The rows are grouped in 3 ways, from coarse to fine. Each group lies inside one group of the grouping before and may be the whole of it. The rows also spread widely along 13 directions, which tell nothing about the answers.
In the rows, 128 means zero.
Known rows, each followed by its group in each grouping:
[118 131 135 139 112 128 132 148 166  97 159 150  81 143 193 129 115 120
 130 149 150 126 174  79 162 158 103 153 125 146 102 105 116 134 156 128
 170 169 132 117 111 108] : liv J_99 J_36
[108 179 145 170 122 161  67 145 130  85 117 164  77 123 111 119 136 127
 120 126 106 160 147 106 155 140 126 130 119 154 145 152 139 123 105 142
 126 133 123  84 127 117] : liv J_99 J_439
[211  71 120 157  68 132 147 165 153 126 156 151 140 129 129 151 126 107
 144 129 172 123 153 117 120 148 202 156 169 167 104 152 110 150 150 128
 168 114  91 122 172 178] : liv J_17 J_586
[ 86 112 136 183 141 130  96 143  83 109 159 158  40 138  99 165 143 125
 117  67 150  93 130 113 162  93 119 100 168 114 110 136 120 127 100 166
 109  92 125  77 139 102] : liv J_610 J_795
[164  71 114 141 136  98 105 156  98 126 140 153 140 123  52 159 129 137
 101 112 117  69 139 127 133 124 215 116 147 140 116 143  86 167 113 166
 157 121  96 134 186 148] : liv J_610 J_748
[158 128 123 147 110 136 155 181 147 101  64  91 150  86 171 142 120 169
 178  86  82 130  98 167  71 222 122 147 162 166 126 116 166 171 156 138
 126 121 121  87 195 149] : Bav J_486 J_305
[141 141 106 120 154 154 156 101 115 142 159  98  95 133  96 144 166 101
 118 163 134 103 119 138 123 144 200 136 112 113 107 129 125 206 126 187
 150  77 123 142 174 138] : Bav J_339 J_468
[163 129 163 108 121  80  96 114  75  95  85 117 137  98 158  82  92 180
 110 105  67 170 151 143 114 185  80 154 103 154  76 120 135 118  93 112
 151 177 113  87 173 105] : liv J_17 J_897
[104 196 125 119 178 112  66 143  99 116 100 115 124 135  98  49 102 153
 120  96  52  92 150  95 130 159 101 122 132 106 149  84 115 149 117 154
 113 178 136 134 146  85] : Bav J_486 J_602
[141 176 140 146 104 184 134 135 187 133 175 121  92 154 159 104 152  87
 159 173 156 160 133  56 156 135 150 169 141 134 146 109 143 167 150 151
 158 116 128 137 114 162] : Bav J_339 J_237
[ 82 146 132 144 187 103  86 146 112  98 118 123 104 123 101 123 127 169
 104 111  68  72 130  97 133 169 122 107 114  96 117  94 118 161 117 186
 119 155 123 121 141 101] : liv J_516 J_332
[128 111 118 150 161 150  67 175 153 106  87 169 173  83  99 116 128 145
 102 182  50 136 113  99 110 156 207 112  84 121 174 168 144 126 127 187
 112 125  94 146 168 156] : liv J_516 J_497
[164  82 111 168  96 130 155 181 128 100 209 222 132  95 148 139 105 137
  95 126 136 108 197  94 125 132 181 128 117  81  81 167 120  81 169 126
 100 111 109 131 143 146] : liv J_17 J_554
[119  67 104 121 123 119  86 146 138 146 122  96 101 138 154 136 114  69
 120 150 150 127 105 111 141 116  80 139 139 143 139 111 115 128 122 127
 172 146 129 145 141 116] : liv J_99 J_490
[164 100  79 147 105 136 117 168 117 131 177 102 125 111 104 158  92 107
 106 136 121  88 140 146  90 165 121 144 109  89  94 143 113 140 133 114
 119 127 115 150 129 136] : liv J_610 J_967
[146  92  77 168 104 146  74 206 128 127 157 138 149  95  43 164 104 100
 107 135  97  83 126 137 111 135 163 121 121 113 149 157 115 149 125 137
 115 117 110 154 140 154] : Bav J_339 J_483
[175  71 127 115  89 110  66 156 142 122  86 146 149 119 130 119 103 101
 113 159 124 167 139 122 147 126 138 151 130 215 147 147 109 118 115 105
 207 173 105 133 169 138] : liv J_99 J_439
[139  63  73 106 126 100 104 152  99 138 165 139 118 121 111 142  75  78
  72 170 133  83 176 158 138 122 126 129  90 131  90 145  75 126 127 117
 174 161 122 169 136  67] : Bav J_339 J_483
[189 100 144 112  92  98 124 114 132 136 175 143 111 170 161  91 103  98
 120 145 178 133 195  72 167 121 139 170 149 159  81 106  82 131 132 112
 204 177 109 140 134 123] : liv J_17 J_586
[132 126  95 100 152 116 175 182 185 115 110 152 162 107 175 112 148 138
 132 133 106  86 122  98 130 180 190 128 137 135 164 104 127 139 211 152
 144 125 151 179 221 164] : liv J_99 J_490
[153 167 132  99 148 146  79  98 141 132  77  91 125 144 108  86 147  99
 122 187 105 167 115 116 135 155 173 155 105 181 158 127 122 179 100 162
 187 143 113 142 173 138] : liv J_99 J_439
[170 234 106 138 103 165 157 122 135 108 155 136  66 152  93 128 163 101
 133 115 172 118 175 148 153 165 193 151 139 171 120 148 104 178 144 126
 146  98 146 112 179 134] : liv J_99 J_36
[206 123 146 105 104 112  91  90  86 146 138 118 119 160  93  88 109  95
 115 152 148 150 179 132 148 116 170 165 131 190  87 134  82 173  76 128
 208 160  92 119 150 105] : Bav J_339 J_483
[173 104 122 118 118  85 143 133  66 114 125 142 134  93 114 135 126 160
  99  71 107 112 144 161 116 151 140 131 135 135  77 131 118 130 125 113
 138 116 127 109 214 139] : liv J_99 J_439
[119 127 103 139 127 144 122 114 116 121 144  87  48 142 142 165 124  78
 117 147 164 117 136 165 125 155  91 143 115 141  82 134 114 162 113 134
 160 122 128 105 121  79] : liv J_99 J_439
[199 144 105 108  94 121 132 161 155 140 100  96 153 127 126 107 130 113
 150 114 136 129 121 134 117 172 157 159 163 179 148 119 119 150 155 106
 168 131 131 154 208 173] : liv J_516 J_332
[117 110  83 150 125 135 124 180 114  96 128 174  99  90 160 140  97 118
 101 110 119 110 160 170 113 159 108 113 111 120 107 170 126  82 155 111
 100 120 136 114 157  81] : liv J_99 J_439
[159  98 131  87 131  97 163 122 139 146 150 104 147 129 123 136 160 130
 121 153 123 105 114  92 149 138 189 152 132 143 118  81 118 199 150 164
 199 119 131 169 202 180] : Bav J_339 J_483
[137 124 161 107 185 102 107 124 155 113  94 161 157 144 113  85 162 163
 120 157  82 101 137  49 157 150 239 129 136 162 153  93 103 188 138 208
 188 162  98 147 191 157] : liv J_99 J_439
[126 157 123  93 189 104 170 123 132 105 104 129 139 112 156  99 149 172
 115 138  79  90 138 117 119 200 189 129 101 118 110  99 126 174 165 182
 138 130 134 144 209 128] : liv J_99 J_36
[156 195 137 103 142 106 150 123 129 107 105 115 115 143 164  70 130 153
 146  86 113 110 161 119 128 199 127 154 152 155 106  87 115 159 156 125
 151 159 140 119 183 111] : liv J_99 J_439
[160 119  88 145 114 129 127 222 208 120 129 129 162 133 151 102 101 118
 164 115 122  60 143  86 109 198 156 145 181 135 168 101 103 143 201 130
 131 168 120 176 153 153] : liv J_17 J_897

New rows. What belongs after each?
[169 154  98 155 121 140 129 181 111  96 123 154 156  75 117 109 103 163
 117  88  69 108 154 160  71 203 148 129 115 101 106 156 141 117 152 117
  72 120 119 117 174 140] : liv J_99 J_439
[157 134 125 150 110 128  68 141  81 123 133 133 131  95  42 132 140 137
  96 106  87 143 115 120 131 116 151 129 118 122 137 146 135 138  85 132
 117 102 121 119 183 183] : liv J_99 J_36
[180 136  76 147  93 160 118 188 152 132 116 114 127 123 117 125 108  87
 151 111 144 114 126 162 101 166 152 144 162 159 155 161 119 131 151 109
 122 110 123 142 175 142] : liv J_610 J_795
[217 122 101 116 111 159 113 147 128 170 108 101 184 119 177  23  78  90
 159 141 116 162 144 124  58 157 135 166 151 112 132 138 135 107 142 107
 110 137  96 155 157 131] : Bav J_486 J_602
[127 105 122 114 181 114 175 125 153 123 121 116 119 143 150 143 167 134
 138 139 132  64 118 105 126 175 210 127 147 134 114  92 109 208 164 206
 169 117 115 138 194 134] : liv J_99 J_490
[151 131 129 118 155 120  66 117 113 140  83  69 128 138 128  77 102 115
 133 141  94 136 118 123 102 166 102 148 125 136 124 110 120 153  94 147
 147 164 105 129 143 103] : liv J_516 J_497
[171  95 160 154  75 136  94 173 162 107 103 143 162 103 134 139 121 150
 149 143  95 176 122  82 134 147 152 162 147 190 148 126 151 151 125 135
 178 153  98 103 154 190] : Bav J_486 J_305
[115 130 156 176 132 150  69 146 135 122 179 165 112 120  82 129 157 137
 107 146 103 140 119  23 164  92 163 125 120  80 149 123 145 131 111 178
 116 108 112 130 121 191] : liv J_516 J_497
[157 101  96 125 108 112 106 123  70 130 186 127 106 108 105 140  91 104
  64 142 125 119 168 148 122 131  92 142  77  91  60 143 105 114 107  96
 138 140 127 140 126 107] : liv J_99 J_439
[128 139  94 112 152 121 113 151 127 124 159 115 157  94 103 112 116 140
  78 164  58  97 130  98 109 173 132 137  65  61 122 107 129 141 149 138
 115 142 137 189 148 159] : liv J_99 J_439
[ 78  89  99 132 193 117 109 164 112 108  88 165 114  97 165 112 117 135
 104 114  86  90 123 136 115 148 129  89 123 103 135 138 127  98 148 171
  98 120 129 127 181  76] : liv J_99 J_439
[104 129  98 110 186 130  80 160 154 138  77 125 126 144 123  83 131 103
 131 144 104  94 105  98 142 135 170 113 152 142 199 118 109 138 140 179
 141 134 128 170 186 113] : liv J_610 J_748
[ 66 142 109 169 168 180  64 149 134 109 104 121  70 113 141 118 124  96
 120 162  99 145 102 123 113 148 102 110 101  95 157 159 154 112 106 182
  82 104 117 109 117  84] : liv J_17 J_897
[ 99 109 137 138 161 106  92 136 114 106  91 120  92 126 126 143 132 143
 118 122 105 107 120 127 137 155 123 115 129 150 116 119 121 159 107 174
 157 142 114  99 159  95] : liv J_516 J_332
[ 98  57 108 132 164 127  40 125 111 150  99  67 106 129 120 133 105  80
 108 180 105 128  83 117 112 123  81 125 106 115 134 117 122 153  74 169
 151 144 100 137 119 101] : liv J_99 J_36
[149 104 104 124 131  87 113 178 109 127 112  86 159  93 155 101  78 159
 126  78  74  91 121 132  77 196  57 137 137  88  99  90 133 115 147 104
 103 161 130 143 164 128] : liv J_516 J_332
[134 153 154 145 102 115 126 171 143  67 128 177 138  83 144 133 129 193
 115 112  69 147 152  93 146 182 133 142 102 145 119 121 154 125 149 124
 134 148 136 100 169 171] : liv J_99 J_36
[149 220 144 138 147 131 116 108 104 120 194 136  98 155  85  64 140 147
 110 109 112  97 183  60 149 149 162 145 126  74 102  95 105 158 124 155
 110 139 129 140 131 139] : liv J_17 J_897
[161 150  97 148  96 126 143 199 138 106 147 113 157  86 132 125 107 156
 138  70  84  92 129 129  85 206 100 147 139  93 119 107 145 129 175  94
  87 131 146 139 170 175] : liv J_99 J_490
[160 131  87  96 137 127 108 145 102 139 123 174 135 115 154  52  90  98
  90 139 122 144 171 136 131 116 149 128 109 123 135 169 107  56 144 105
 118 130 135 168 185  95] : liv J_610 J_795
[164 159 158 132  98 135 126 103 137 106 135 124  83 150 119 141 161 121
 132 140 155 156 148 110 163 149 161 164 136 192 104 124 119 183 112 139
 200 133 117  94 154 150] : liv J_99 J_439
[226 183 128 150  87 160 153 143 152 140 157 104 141 142 128  85 134 126
 171  99 151 129 150  99  92 184 176 174 175 124 109 118 129 163 152 120
 121 113 108 130 159 189] : liv J_516 J_332
[192 172 136  95 150 103 119 135 153 132  78 118 161 166 151  24 121 138
 169  94 114 100 161  89 125 185 175 158 192 180 146  78  89 167 158 136
 170 184 114 149 194 127] : liv J_99 J_439
[174 193 117 193 116 160 111 134  85 117 158  96  81 135  22 161 151 130
 140  63 133  83 133 160  98 169 172 133 160 112  94 145 117 203  95 153
  93  82 108  80 153 150] : liv J_516 J_497
[ 86 159  66  89 185 137 113 142 144 136 123 105 110 123 170  73 108  88
  94 175  96 101 131 118 120 164  92 126  80  81 150 109 120 109 166 137
 116 146 162 198 149  81] : liv J_99 J_439
[159 104 122 106  79 120 147 143 156 134 177 143 127 127 180 120 114 103
 113 172 152 153 166  75 162 119 119 168 116 140 112 110 125 120 164 103
 193 153 139 160 139 147] : Bav J_486 J_602
[ 90 128  92 143 160 168 116 136 107 114 137 136  79  98 162 130 112 103
  94 168 109 140 130 158 104 148 110 116  71  77 109 177 149  92 122 155
  84  89 131 121 132  74] : liv J_610 J_748
[171 120 134 149  50 160  79 139 133 142 156 111  92 139 131 124 110  64
 140 148 166 201 134 109 153  98  83 174 144 176 128 140 135 125  96  88
 180 132 121 111 114 147] : Bav J_339 J_237
[145  90 132 113 136  81 143 128  59 121 155 176 124 104 144 111 107 161
  87  92 110 113 176 117 144 108 129 125 128 107  68 118 112 103 131 127
 140 136 131 117 182 103] : Bav J_486 J_305
[116 178 176 109 144 126 139 122 172  88 137 160 118 129 175  95 154 174
 119 173  90 159 151  39 178 165 164 156  95 140 133  98 145 147 152 169
 172 153 136 133 152 158] : liv J_610 J_748
[207 143 113 135  62 111 177 168 134  94 198 167 150 100 107 158 122 157
 102 110 124 101 191 123 131 185 178 163 113 135  74 130 111 149 176  86
 156 140 132 141 169 187] : liv J_99 J_439
[ 72 181 113 114 180 152 104  91  87 121 122 131  40 135 125 101 147  90
  99 151 124 139 136 145 163 111 125 111  97 124 130 146 128 136 101 174
 130  97 151 115 159  54] : Bav J_339 J_468
[186 152 134 153 124 161  79 135 121 147 127 106 145 127 156  37  91 115
 151 125 105 165 140  91  78 159 105 159 140  85 118 129 142 104 113 121
  86 140  96 125 118 134] : liv J_516 J_497
[122 174  90 103 136 140 115 115  99 103  71 128  65 115 153 117 121  89
 102 143 135 164 148 214 136 159 112 129  90 190 123 178 122 113 114 114
 150 116 151 101 196  53] : liv J_99 J_36
[156 150 125 104  99 116 118 155 127 103 124 127 167  73 100 130 127 158
  97 155  54 159 124 129 133 170 146 151  71 147 133 130 153 150 132 119
 157 134 141 150 190 181] : Bav J_339 J_483
[166 156 103 144 108 158 115 148 125 119 199 159 136 104 116  98 102 115
  85 166 106 134 181  95 113 153 142 152  73  69  97 149 125 105 144 109
 102 135 121 160 111 149] : liv J_99 J_439
[166  47 104 170  89 148  82 169 116 119 127 149 127  90 155 148  71  96
 110 158 132 160 149 160  86 144 107 137 103 133  86 192 130  84 106 110
 125 134  82 101 115 102] : liv J_516 J_332
[121 109  96 130 159 121 131 172 174 128 124 141 104 159 187  98 105  99
 146 131 156  64 162  97 129 163 142 127 167 135 129 107  88 131 179 154
 147 164 120 152 139  73] : liv J_516 J_332
[193 143  63 119 113 165 104 175 146 173 139 121 166 133 152  30  71  63
 139 145 134 128 162 109  90 136 132 156 152 101 159 136 110  89 165  93
 105 146 126 195 144 121] : Bav J_486 J_305
[141 112 108 112 162  97 118 121  91 121 144 139 132 118  85 119 124 138
  76 145  94  87 153 123 129 145 184 120  93 101  98 131  98 154 121 167
 142 130 116 155 183 123] : liv J_17 J_586
[150 141  77  87 146 125 101 166 158 143  72  78 177 115 111  94 108 109
 125 169  72 108 107 135 107 178 151 146 118 156 182 109 119 169 151 139
 164 160 136 192 192 139] : Bav J_486 J_305
[126 130 111 126 123 145 152 167 192 101 140 144 120 115 211 116 114 121
 127 182 123 131 153  95 128 191 132 152 100 126 125 126 136 118 184 139
 145 149 132 152 135 122] : liv J_17 J_897
[156 140 135 137 122 129  96 133 136 126 113 141  87 183 144  84 103  93
 158 119 168 115 189 105 160 130 146 150 189 203 124 115  77 157 123 139
 191 184 105 101 127  64] : Bav J_486 J_305
[120 161 119 142 108 145 171 157 170  72 137 155  76 113 170 170 145 132
 125 147 141 127 158 143 149 193 155 142 107 168 111 148 135 146 171 142
 156 119 140 105 163 118] : liv J_17 J_897
[173 117 169 152 146 110  84 123  98 124 144 129 154 139 100  77 114 164
 130 102  87 104 152  62 109 152 159 144 150 100  90  93 109 169  97 166
 128 166  79 107 130 148] : liv J_99 J_490
[125 110  87 138 120 127 125 181 180 128 151  84 122 126  85 186 150 105
 124 152 124  67  93 102 135 167 158 139 134 128 158 100 116 196 160 159
 162 122 135 176 160 185] : liv J_17 J_897
[ 88  84 113 157 141 124 131 180 131  85 118 137 107  80 140 197 128 162
 112 123  85  97 102 147 114 178 128 111 107 116 114 141 152 141 143 168
 117 104 127 102 165 130] : liv J_610 J_748
[148 152  94 111 165 126 106 131  93 150 116 130 128 127 108  62 132 110
 114 101 114 106 132 121 119 123 160 120 146 101 147 126 111 118 130 143
 101 104 136 157 205 126] : liv J_99 J_36
[112  73 100 150 166 125  43 162 115 134  91  83 145 106  88 122 101 116
 113 147  63 104  84 121  86 154 116 115 116  92 150 128 132 148  93 177
 108 134  96 144 146 129] : liv J_17 J_586
[ 95 131  74  83 174 108 143 123 112 118 152 123 111 111  96 160 127 117
  52 202  91  73 154 148 145 152 166 119  41 106 105 126 100 176 144 168
 174 136 147 182 167  89] : Bav J_486 J_602
[114 137 119 117 115 128 138 163 149 114 147 168 121  88 185 111 138 136
 102 138 113 164 127  78 157 127 109 134 103 103 144 126 162  67 171 114
 123 109 164 156 180 164] : liv J_516 J_332
[141 109  73  99 146 126 173 141 166 143 143  67 122 131 170 143 124  93
 127 177 140  76 121 134  99 196 136 152 108 110 105  95 113 183 176 145
 161 130 136 180 160 130] : liv J_99 J_36
[143 119 126  97 133 118 107 118 131 144 146  78 142 123 115 113 123 117
 107 186  89 138 113  90 133 145 124 161  89 119 120  90 129 181 117 148
 182 151 123 169 142 157] : Bav J_339 J_237
[137 119 106 150 135 129  92 167 155 120 102  90 117 152  76 162 121 111
 149 135 118  63 127 131 127 171 167 137 164 184 144 105  91 226 123 172
 185 164 102 124 140 116] : Bav J_486 J_305
[125 115 126 167 129 175  74 163 134 131 113 141 114 111 137 102 129 107
 140 128 113 165  95  93 118 113 137 125 149 113 170 159 159  96 115 155
  90  89 110 117 148 153] : liv J_610 J_795
